The rows of a group lie close to one hidden flat surface of 10 dimensions, which passes through zero. Surfaces can cross.
In the rows, zero is written as 128.
Known rows, each followed by its group:
[196 178 112 133 121 133 116 115 120 136 106 106 117 146  99] => R
[ 84 112 167 116 107 111 177  84 114  83 142  38 108 166 122] => L
[125 140 149  50 124 145  98 152  92 162 147  89 164 119  90] => R
[129  94 112 106  91  81  81 159  87 175 129 165 154 137 119] => S
[130 118 170 166  96 158 172 129 160 108  96  90 118 119 149] => Y
[ 81  61 114 149 145 114 119 196 137 129 128 191 174 143 114] => B
[181 125 134 135 156 135 120 157 152 134 168 116 171 146 141] => Y
[111  99 166  68 172 144 169 129 104 114 160 127  93 131 117] => S
[164  88 146  81 162  70 159 143 101 140 166 141 139 141 120] => Y
[121 151  76  73 154 141 175  74 116 104 118 117  84 101  80] => L
[123 102  95 166 137  92 114 174 155 142 117 164 126 164 155] => S
[107 109 109 147 160  95 139 164 160 161 126 112  48 116 141] => B
[132 126  47 103 106 134  75 142  41 121 163 152 165 116  90] => R
[101 122 139 172 114 191 180  85 111 111 153 163  96 117 122] => R
[ 77 162 156 123  72 170 176  80 135 164 100 155 142  92 134] => R
[ 60 120 138 118 117 161 114 135 115 168 136  93  79 112  82] => S
[119 128  89 122 128 107 126 147 143 104 128 119 126 128 212] => L
[133 104 138 139  92 138 171 108 115 126  70 184 118 109  86] => S
[106 137 179 132 111 186 132 127 108 163 125 152 111  98  97] => L
[156 126 188 150 122 178 127 132 180 131 118 124 189 125 121] => S
[138  96 146  86 176  97 110 161 126 111 132 124 149 155 101] => L
[184 167 111 115 101 121 124  71  97 101 112 132 157  86 117] => S
[112 128 168 120 127 143 157 143 104 162 135 175 123 160 123] => Y
[133 127 119 100 117 138 120  69 137  72  69 142 143 128  84] => Y
[123 151  66 165 130 126 129 106 130 125 136 134 153 134  86] => B
[169 126 103 117  93 110  84 122 126 155 113 177 155 109 160] => B
[ 87 121 118  62 101  93 173 115  77 136 126 131 138 127 137] => B
[102 113 148 155 129 161 195 177 114 178 172  94  78 110 119] => Y
[167  90 166 110  93 142 160 125 117 129 124 143 180 104 112] => Y
[ 96 211 108 129 127 109 140 128  98 122 105  78 143 188 103] => L
[126 134  78 176  76 129 102 128 137 131 113  99 137  70 148] => Y
[122 124 165  81 143  80 175  82 165  96 113 126 168 135 176] => R
[141  92 147 119 184 121 104 151 161 107 134 113  98 127 121] => B
[ 86 112 163  96  86 130 165  84  84  95 126 101 114 116 139] => L
[122 109  43 148  92 147 151 140 136 160  87 195 126 108  93] => L
[177  86 171 147 142  95 133 118 157 171 115 145  66 131  81] => S
[136 179  61 187  86 148  82 116 135 156 117 146 153 114 134] => Y
[ 79 131  77 115 118 124 139 106 123 110  98 106 129 135  65] => S
[ 78  80 160  98 114 113 146 127 108  86 109 118  81 103 172] => L
[147 150 124 191  98 176 110 167  71 130 157 101  99 164 124] => R
[174 111 151 114 104 130 133 184  62 135 116 121 141 120  92] => B
[126 116 126 159 102  78  52 172 107 129 105 171 151 114 184] => L
[151 140 149 134 129 153 167  75 152  94 131 196 155 123 194] => R
[142 168 135  75 113 105 191  59  73  96 146 100 145 159 131] => S
[129 133 113 144 124  92 131 163 122 121 133 116 138 155 178] => Y
[105 125 132 136 170 101 157 162 119 163 159 131  65 152 134] => Y
[124 108 159  96 117 155 195 116 133 122 152  98 154 162 130] => L
[145 158 108 184  77 137 115 136 129 171 111 153 128 115 153] => B
[158 141 171 163 121 195 122 116 139 182 120 197 104  70  96] => L
[ 67 136 125  67 127 123 118 118 139 132 119 152 162  89 178] => R
[138 123 164 150 142 139 123 143 168 109 116 115 129 124 157] => S
[116 124  82 130 110 104 136 100 141 151 129 189 174 131 135] => B
[130 124  79 152 142 117  64 175 128 128 144 140 126 126 162] => R
[ 95  69 121  51 129 102 177 127  89 150 120 168 117 103  76] => B
[148 120 128 141 113 145 105 100 146 124  90 161 107 104 112] => B
[129 111 185  60 136 130 128 116 124 108 136 117 139 135 164] => B
[124 154 102  89  97 155 114 111  68 117 133 154 159 117 135] => R
[112 168 142 143 121 137 111  66 167  82  76 104 110 139 148] => Y
[105  84 110 182 131 126 132 133 163 150 122 181 114  96 114] => R
[166 107 141 141 129 150 132 108 160 130  98 153 144 101  64] => S

New rows. What belongs after each?
[112 125  84 167  97 103 129 192 108 136  91 178 144 174 158] => Y
[123  81  92  90 122  86  85 183  74 108  91 147 124 134 108] => R
[123 126 138 116 127 154 134 184 124 160 104 179 155 141 124] => L
[ 90 168 128 129 137 150  68 165  94 159 129 134 123 109 109] => L
[179 126 139 136 151  66 135 124 163 106 131 107 156 185 161] => S
[ 81 117 125 116 157 194 150 166 115 158 190 156 123 137 133] => S
[ 86 102 129 106  78 154  96 121  98 134  93 162 140  71 108] => Y
[115 154 142 153 144 178 166 106 167  99 119 101 128 126 123] => S
[ 81 156  93 149  90  87 120 143  97 110  80 121 122 149 155] => L
[ 61 127 121  89 162 141 112 137 127 121 167  93 107 120 139] => B
[114 132 123 111 113 104 124  97 107 114  96  97  84 103  97] => S
[ 85 127 188 144 156 136 169 157 157 125 147  81  97 159 173] => B
[132  80 125 156  91 106 106  94 121 123 163 101 148 125  93] => L
[181 148 137 151 110 155 130  93 157 129 145 101 166 103 126] => Y
[175 164  81 188 125 120 136 129 134 129 135 181 133 131 193] => S
[152  75 122 172  97 121 135 197 153 108  93 119 161 116 164] => Y
[ 96 143 131 165 111 163  89 146 142 144 113 108 100  87 143] => S
[176 134 105 100 185 126  97 115 172 139 130 120 111 108  84] => R
[132 138 131  50 128  97 133 135  98 159 177 108 155 129 179] => B
[ 69 130  75 134 107 157  78 156 141 133 116 114 195 124  93] => S
[186 131 147 150 100  97 192 165  87 149 111 109 127 144 113] => B
[148 105  70 180 149  75 124 157 150 179 141 179  81 169 130] => S
[ 95 101 137  99  84  77 182 105  85  95  92  96 103 100 136] => Y
[142 164 128 117 124 134 131 127  86 100 149 141 132 104 206] => S
[110  79 185  56 132  96 130 124 112  77 107 113 144 124 151] => Y
[156 101 127  94 173 140 129  95 135 114 211 155 191 114 117] => R
[145 132 118 149 117 135  94  96 170 102 103 109 134  96 128] => Y
[153 104 172  91 106 122 107  84  86 112 168 130 164  94 134] => L
[123 129 155 130 121 118 135 145 109  81  99 137 110 106 206] => S
[133 113 157  91  78 109 118 109  63 134  93 150  98  77 115] => S
[122 154 112 131 107 141 158 151  75 158 152 104 139 124  94] => B
[108 141 139 153  85 120 152 113 113 152 104 128  89 136 131] => S
[154 121 152 159 160 114 160 133 180 164 164 125 119 196 128] => S
[155  84 158 122 159 162 110 147 155 149 142 175 106  74 134] => L
[ 92  78 120 119 147 102 138 185  86  80 105 118 130 140  82] => B
[127 122 114 163 117  93 109 132 186 117  83  96 164 163 106] => S
[136 113 127 108 143 140 141 124 141 181 140 138  71  89  99] => B
[ 91 118 113  90 153 160  46 145 139  97 135 102 136 100 134] => Y
[150 176 146 182 118 110 112  94 125 131  94 139 101 117 114] => L
[ 57 130  72 140 100 122 111 136  96 102 109 155 106 109 173] => R
[128 111 167  89 102 156 107 124  80 168 136 148 110  75  90] => S
[129 122 108  89 145 106 156  41 169 132 141 175 158 134 120] => B
[119 137  59 168 155  91 120 136 147 115  80 160  77 164 107] => Y
[ 83 152  79 106 133  95  69 127  96 130 112 177 120 153 137] => Y
[127 107 191  95 127 143 118 115  97 126 159 120 146 117 103] => L
[ 64 108 122 156 162 137 118 191 147 132 123 103  51 132 149] => Y
[ 54 120 119 139 161 159 134 132 150 131 170 135 152 138 116] => B
[125 117 120  48 170 118 102 137  90 110 140 132 140 113  88] => L
[154 175  98 170 152 147 128 107 156 113 143 115 118 115 152] => S
[ 45 119 100 187  67 124 142 145  81 132 137 115 120 127 137] => R
[217 150  98 129 157 126  76 139 123 136 170 105 160 119  99] => B
[ 95  92  83 105 141  69 156 135 112 104 106 141 109 170 110] => S
[ 86  97 145 137 185 178 146 183 149 134 166 151  86 130 161] => S
[159 160 147 100 136 122 163  84 130 120 161 100 159 153 138] => B
[186 133 134 129 147 118 160 117 164 120 122 148 142 143 161] => L
[134 149  85 123 106 101 185 115 131 106  95 123 152 172 150] => L
[156 159 117 125 124 102  73 116 127 119 133  83 140 108 146] => S
[153 118 170 120 155 153  95  97 156  62 142 149 209 161 127] => B
[148  88 121 131 160 127 141 162 132 167 181 107  98  83  96] => Y
[ 80 132 129 137 140 191  70 131 132 108 143 116 120 110 115] => B
[156 149  95  92 148 158  85 126  91 100 163 144 159  61 144] => S
[123  82  99 111 117  95 127 139 115 129 105 186 154 123 106] => B
[102 129  83 121  94 107  70 161  75 141 125 151 123  94 161] => S
[131  96 137  91 171 160 155 151 135  96 150  75 123 128  90] => Y
[100  70 128  98 158 132 156 173 162 108 118 134  88 124 179] => L
[154 154 100 151 141 140 170  82 130 134 137 142  85 123 100] => S
[146  92 131 105 161 117  80 180 114 115 191 136 182 143 166] => R
[123 126 155  99 124 156 112  80  99 120 181 100 114  77 130] => L
[115 197 146  99 138 169  93  80 106 157 168 156 150 155 121] => Y
[117 138 130 144 130 104 187 134 105 159 139 133  83 149 122] => Y
[120 100 114 123 141 163 174 143 181 123 147 117 100 122 191] => L
[113 153 125 212 105 112 179 113 160 113  93 136 134 171 147] => B
[ 67 117 118 119 172 129  98 152 145 104 163 105 133 139 151] => B
[143 126 185 114 126 150 113 124 127 125 155 143 126  86 203] => L
[160 142 129  93 135 119 130  80 107 143 157 103 126 124  79] => S
[100 180  65 153 117 156  92 112 136 137 142  87 146 118 108] => S
[158 169 192 124 145 188 171  61 150 100 133  79 105  91 101] => S
